The rows of a group lie close to one hidden flat surface of 12 dimensions, which may be shifted away from zero. Surfaces can cross.
In the rows, 100 means zero.
Some rows, each with its group after it:
96 102 61 108 110 89 97 106 82 127 117 106 103 73 91 69 73 114 104 101 80 114 -> sibav
117 80 102 122 81 107 94 101 107 86 103 112 109 115 116 98 112 109 89 100 108 103 -> topu
94 102 109 114 97 100 120 97 85 85 125 99 103 97 127 122 121 105 102 91 95 91 -> nur
109 107 94 101 105 101 109 107 101 96 104 98 108 96 108 96 105 108 92 93 86 90 -> nur
94 93 111 110 81 73 102 119 109 108 54 136 138 107 112 129 95 95 101 105 128 90 -> nur
92 90 110 115 96 81 82 134 141 126 109 139 89 98 109 81 94 73 86 98 101 117 -> sibav
96 144 103 132 112 128 94 114 79 106 96 88 90 107 59 122 73 116 115 113 113 129 -> topu
106 97 82 141 101 103 89 110 102 113 116 94 105 82 101 110 115 122 114 103 82 105 -> nur
97 94 94 145 93 102 107 110 97 93 130 93 120 73 97 88 96 103 71 63 78 113 -> topu
111 101 110 137 99 95 96 93 94 93 80 86 73 111 112 114 93 103 97 112 116 92 -> topu
97 67 107 74 126 105 116 95 131 112 88 94 125 99 119 134 65 95 83 104 85 115 -> nur
106 84 102 106 89 100 83 111 107 104 104 113 83 106 118 91 90 98 105 113 108 98 -> tiru
98 114 91 115 101 91 88 102 101 115 133 95 87 68 82 67 104 97 89 80 76 106 -> tiru
107 95 110 110 117 95 112 110 96 110 109 94 94 76 94 96 85 103 83 105 100 88 -> topu
98 123 95 108 105 96 113 149 125 116 95 141 147 91 97 109 85 105 91 86 98 105 -> nur
116 127 81 95 117 127 104 121 103 85 104 68 95 103 89 92 126 121 119 101 77 77 -> nur
86 115 97 103 73 66 97 99 92 116 96 118 95 110 116 71 82 83 99 102 111 111 -> tiru
117 54 92 116 111 94 109 106 86 112 99 69 96 110 126 87 114 118 101 152 90 83 -> nur
73 77 84 95 116 88 106 110 103 116 83 122 126 83 90 114 73 88 94 85 94 114 -> sibav
103 103 112 98 86 77 89 97 100 119 114 122 90 89 137 99 96 95 100 103 93 97 -> sibav
91 95 88 107 124 112 113 134 106 100 112 100 90 110 99 93 103 98 107 113 95 100 -> nur
106 74 106 121 104 104 109 75 114 91 106 109 100 95 81 122 102 107 97 105 138 101 -> tiru
109 61 101 123 122 65 120 97 115 113 35 88 110 104 90 108 97 96 73 126 124 75 -> topu
119 111 113 90 100 89 101 97 124 94 92 90 88 97 112 94 126 95 93 95 98 67 -> sibav
99 107 106 106 119 95 106 96 91 93 78 98 95 88 61 94 105 90 69 77 101 93 -> tiru
106 94 88 142 100 75 106 88 117 120 91 100 137 73 96 121 111 115 88 88 90 106 -> nur
86 93 78 118 94 98 84 96 110 96 94 83 87 98 88 81 108 89 108 81 89 106 -> nur
92 96 64 102 85 135 99 96 66 43 95 98 102 139 108 104 146 112 129 79 91 95 -> topu
98 115 100 116 105 90 111 82 94 98 120 136 84 96 101 118 111 104 103 94 121 105 -> tiru
114 93 81 110 109 105 82 87 96 100 70 117 77 119 116 116 75 112 105 109 105 109 -> sibav
122 101 123 106 127 113 108 83 98 90 103 107 82 88 79 132 123 112 89 106 121 82 -> tiru
94 70 106 108 120 130 122 118 104 76 92 97 131 107 85 121 88 99 72 83 97 112 -> tiru
111 75 103 91 99 107 102 108 103 84 96 102 93 112 144 117 118 106 111 112 97 72 -> topu
80 95 80 103 107 91 100 112 104 92 83 100 76 102 83 66 77 75 96 82 108 96 -> topu
101 120 101 128 87 99 86 99 98 113 120 103 103 82 94 106 90 110 107 94 98 118 -> nur
101 82 90 97 137 130 115 73 72 73 127 82 76 87 102 118 103 111 88 80 73 103 -> tiru
102 93 117 114 100 90 111 85 110 94 70 81 110 113 103 124 116 94 83 99 106 96 -> sibav
131 115 126 105 114 119 97 106 63 107 140 89 80 88 105 78 90 117 59 108 71 104 -> tiru
76 67 85 118 107 66 115 122 149 123 54 81 149 106 103 104 103 78 85 97 81 112 -> sibav
101 97 84 134 104 126 94 89 83 62 92 75 63 123 98 104 102 103 103 86 99 103 -> topu
72 72 78 108 98 105 111 64 94 60 90 113 90 109 101 131 99 89 119 69 126 103 -> tiru
77 69 99 83 100 112 88 117 99 88 77 171 105 113 121 140 68 83 107 82 121 114 -> sibav
82 101 101 99 100 70 115 83 78 81 81 95 76 82 102 86 88 75 85 68 110 68 -> topu
75 120 97 87 89 96 117 138 96 100 98 106 144 96 106 114 118 98 128 94 94 86 -> topu
103 133 102 134 103 102 98 100 94 105 108 106 93 88 70 113 107 113 109 101 118 105 -> nur
109 90 83 113 130 114 96 108 67 92 104 121 65 91 132 133 117 120 120 104 81 77 -> topu
94 105 107 72 109 115 94 118 127 101 104 108 100 94 110 116 87 88 107 85 86 101 -> sibav
115 126 81 102 101 87 88 99 104 111 93 107 78 92 96 75 97 107 109 102 103 84 -> sibav
96 89 115 79 105 104 113 111 99 96 80 103 110 116 78 99 93 95 98 122 133 93 -> sibav
117 117 105 138 82 82 90 121 113 108 90 115 82 113 78 68 111 102 101 125 145 87 -> topu
94 121 116 101 88 128 113 104 68 70 111 94 93 133 102 115 89 108 118 116 130 108 -> tiru
85 107 103 111 105 89 116 89 105 101 116 91 92 99 91 93 93 87 91 94 105 114 -> nur
99 90 104 110 96 84 112 84 73 101 109 109 111 82 84 84 94 102 74 94 112 100 -> sibav
81 67 117 87 119 118 108 138 134 103 115 103 121 97 116 125 102 80 92 92 76 111 -> sibav
105 100 112 94 100 124 91 96 107 93 73 93 98 138 106 128 68 102 103 118 113 125 -> sibav
98 115 102 122 82 69 114 123 97 110 88 120 121 107 106 89 113 100 101 115 123 87 -> nur
125 81 96 106 110 129 86 100 90 103 98 131 105 118 93 116 95 128 95 124 110 122 -> topu
124 87 98 96 134 114 90 132 104 123 116 95 73 98 117 83 101 111 92 130 67 94 -> tiru
96 107 110 99 103 101 118 102 87 101 113 109 107 114 107 101 80 100 85 107 105 119 -> tiru
88 127 104 99 86 68 99 88 119 123 115 103 102 77 87 90 114 89 110 92 104 100 -> tiru

New rows, each followed by its group:
83 88 92 103 104 98 106 131 129 106 89 70 107 107 103 81 75 82 103 104 92 103 -> topu
118 126 144 86 102 115 77 113 129 123 122 102 87 75 74 109 93 101 102 112 111 100 -> tiru
113 92 120 121 116 93 107 124 115 121 85 122 119 84 101 135 95 109 88 117 114 90 -> topu
108 93 101 105 98 59 101 97 85 116 76 120 92 103 124 71 99 88 65 102 93 90 -> tiru
102 87 105 144 85 80 111 134 137 105 106 77 116 92 116 77 108 93 87 100 96 84 -> topu
95 70 80 89 102 96 100 118 110 88 71 154 125 109 92 100 117 94 95 86 119 89 -> topu
86 72 94 118 76 80 102 75 101 100 118 93 125 73 97 72 78 86 62 61 87 121 -> tiru
82 130 119 112 89 83 100 124 128 113 104 90 110 97 119 125 129 84 120 92 83 98 -> sibav
104 96 111 80 91 87 106 47 97 93 121 64 68 103 142 92 99 90 95 100 83 97 -> nur
100 101 86 120 84 99 88 96 93 104 99 111 106 111 115 98 72 107 96 94 94 128 -> sibav
77 95 74 108 103 79 112 76 121 109 100 92 98 99 72 92 98 92 125 110 128 111 -> tiru
92 100 105 94 85 85 99 96 84 95 97 134 103 90 118 107 93 93 95 80 108 92 -> topu
100 135 114 124 75 85 82 88 99 109 94 114 88 110 108 109 81 94 99 93 112 124 -> sibav
111 93 110 98 96 94 86 90 104 131 73 72 106 106 84 102 70 110 109 148 117 112 -> nur
103 87 107 112 119 91 109 91 118 115 98 71 108 85 95 105 98 98 73 97 76 109 -> sibav
98 93 80 118 93 102 88 98 90 83 105 110 72 106 98 67 91 91 92 80 104 106 -> topu
93 99 87 106 100 113 105 120 112 87 83 88 140 92 86 114 108 104 100 71 83 97 -> nur
85 93 141 75 103 93 119 88 99 93 62 100 118 110 91 146 97 81 92 105 131 93 -> sibav
119 85 103 148 93 107 105 102 107 88 88 72 113 118 105 109 118 117 92 115 105 99 -> topu
119 71 127 116 92 72 107 87 95 112 89 102 91 118 108 81 113 98 70 141 130 89 -> sibav
93 111 108 77 87 78 88 79 93 124 99 96 78 102 102 70 57 82 95 113 108 118 -> tiru
111 123 115 121 85 85 96 89 87 122 115 89 85 102 110 108 105 116 124 141 118 99 -> nur
93 94 88 109 93 99 93 129 97 80 80 96 92 110 121 98 137 94 120 90 89 68 -> tiru
104 63 86 92 120 92 93 84 118 102 76 107 78 101 110 92 82 86 78 91 92 100 -> nur
96 102 96 136 67 62 92 102 91 105 82 145 113 99 121 98 109 96 94 84 116 96 -> topu
74 109 87 86 97 92 111 106 108 107 107 87 107 112 110 96 94 89 124 106 93 111 -> tiru
92 102 116 108 93 106 96 120 128 90 101 103 86 98 97 94 72 78 92 83 116 102 -> topu
100 117 108 108 83 89 111 108 91 87 82 122 128 97 93 100 102 99 81 74 115 89 -> nur
90 131 89 97 129 84 116 109 80 108 93 93 91 90 82 78 119 91 80 82 68 93 -> tiru
91 104 108 69 131 125 105 106 114 104 99 85 103 87 82 127 73 96 104 95 86 109 -> sibav
111 60 104 111 131 97 91 114 133 112 86 127 105 72 85 104 98 90 55 77 86 99 -> tiru
90 92 104 91 105 100 81 113 119 97 63 119 86 100 83 106 86 76 98 84 115 95 -> tiru
105 100 105 83 81 83 96 105 115 121 93 89 109 112 145 104 96 103 122 131 92 92 -> nur
96 124 144 54 113 132 83 121 102 83 59 90 88 105 73 129 84 79 96 85 106 86 -> tiru
91 97 96 109 108 89 105 114 100 104 97 102 91 86 97 89 83 90 93 91 100 92 -> topu
89 91 84 87 97 80 95 123 111 99 91 100 55 112 137 66 93 76 125 112 102 68 -> topu
76 94 84 91 84 104 101 115 123 102 124 80 115 99 121 100 104 94 138 100 81 106 -> tiru
81 115 105 119 97 76 117 93 109 95 88 123 107 97 83 107 99 81 85 75 125 105 -> nur
112 140 113 119 74 100 87 107 85 98 110 112 78 120 87 76 101 105 108 117 134 105 -> sibav
103 88 111 120 89 102 102 90 113 97 130 119 111 84 102 114 102 104 94 89 115 110 -> tiru
117 55 113 104 107 114 78 114 138 99 102 97 104 68 108 115 118 99 87 84 80 79 -> tiru
102 117 109 107 107 121 98 146 89 85 92 109 94 119 100 106 116 101 105 102 100 86 -> tiru
103 74 99 90 123 109 109 118 121 95 92 90 108 99 122 126 133 103 110 105 79 74 -> tiru
102 79 91 87 102 95 99 107 118 102 82 97 103 111 138 110 104 98 110 109 84 87 -> nur
85 89 127 131 117 79 109 112 103 131 109 98 98 90 83 110 112 87 83 122 106 115 -> sibav
96 101 109 125 76 118 91 94 51 65 110 82 84 103 87 94 121 105 108 90 110 89 -> nur
97 75 97 115 83 78 105 89 115 112 116 106 119 89 117 87 93 96 86 95 99 111 -> tiru
104 85 109 121 116 83 108 109 110 104 64 122 105 90 86 120 95 97 80 99 124 83 -> topu
111 100 100 120 119 116 95 124 105 95 108 118 81 98 94 107 121 107 102 103 103 89 -> tiru
103 102 99 70 96 101 112 109 112 101 90 63 116 116 118 85 98 99 109 118 83 88 -> nur
87 93 95 90 72 94 106 108 95 96 111 105 138 99 122 90 98 96 97 82 86 106 -> topu
100 108 110 75 128 125 121 96 99 102 127 80 98 104 101 125 93 110 109 121 90 111 -> tiru
109 131 113 91 63 106 79 86 101 113 126 87 124 79 122 109 74 113 106 84 72 120 -> nur
106 89 80 109 139 86 122 106 140 119 100 118 115 84 112 115 95 103 80 91 77 103 -> nur
110 93 94 131 84 78 92 92 96 101 58 100 90 131 114 98 102 102 103 125 124 95 -> topu
116 83 103 113 97 83 95 88 104 126 76 91 119 93 101 105 84 114 90 127 105 104 -> nur
87 84 115 86 75 93 108 90 115 68 83 102 110 107 97 85 83 69 76 64 123 92 -> topu
94 90 98 95 101 90 108 111 103 101 110 82 87 91 117 75 83 88 95 100 91 86 -> topu
108 66 84 127 110 83 111 94 104 105 101 93 109 90 129 106 124 110 91 103 79 87 -> nur
89 104 84 102 114 77 95 103 98 130 106 116 96 68 105 103 87 99 108 96 83 100 -> sibav
103 101 110 141 67 106 112 108 95 70 135 101 140 83 119 109 136 110 85 58 87 92 -> topu
94 93 127 93 74 87 126 92 84 89 120 98 132 101 156 120 104 99 90 93 91 93 -> nur
79 118 92 87 101 106 99 99 121 108 132 79 101 80 86 102 103 94 129 88 86 111 -> tiru
102 125 86 127 96 74 98 72 117 104 85 86 104 85 78 99 117 101 98 77 101 98 -> nur
94 98 97 118 94 109 114 119 80 74 80 84 106 129 91 92 112 102 105 109 118 88 -> tiru
121 93 130 90 89 82 55 89 124 119 86 122 67 68 98 96 98 84 89 93 111 77 -> tiru
112 73 100 99 121 125 93 142 134 89 107 124 80 103 123 115 110 100 113 108 101 76 -> topu
118 78 104 106 123 115 104 126 97 96 93 102 91 111 117 104 114 109 88 120 88 84 -> tiru
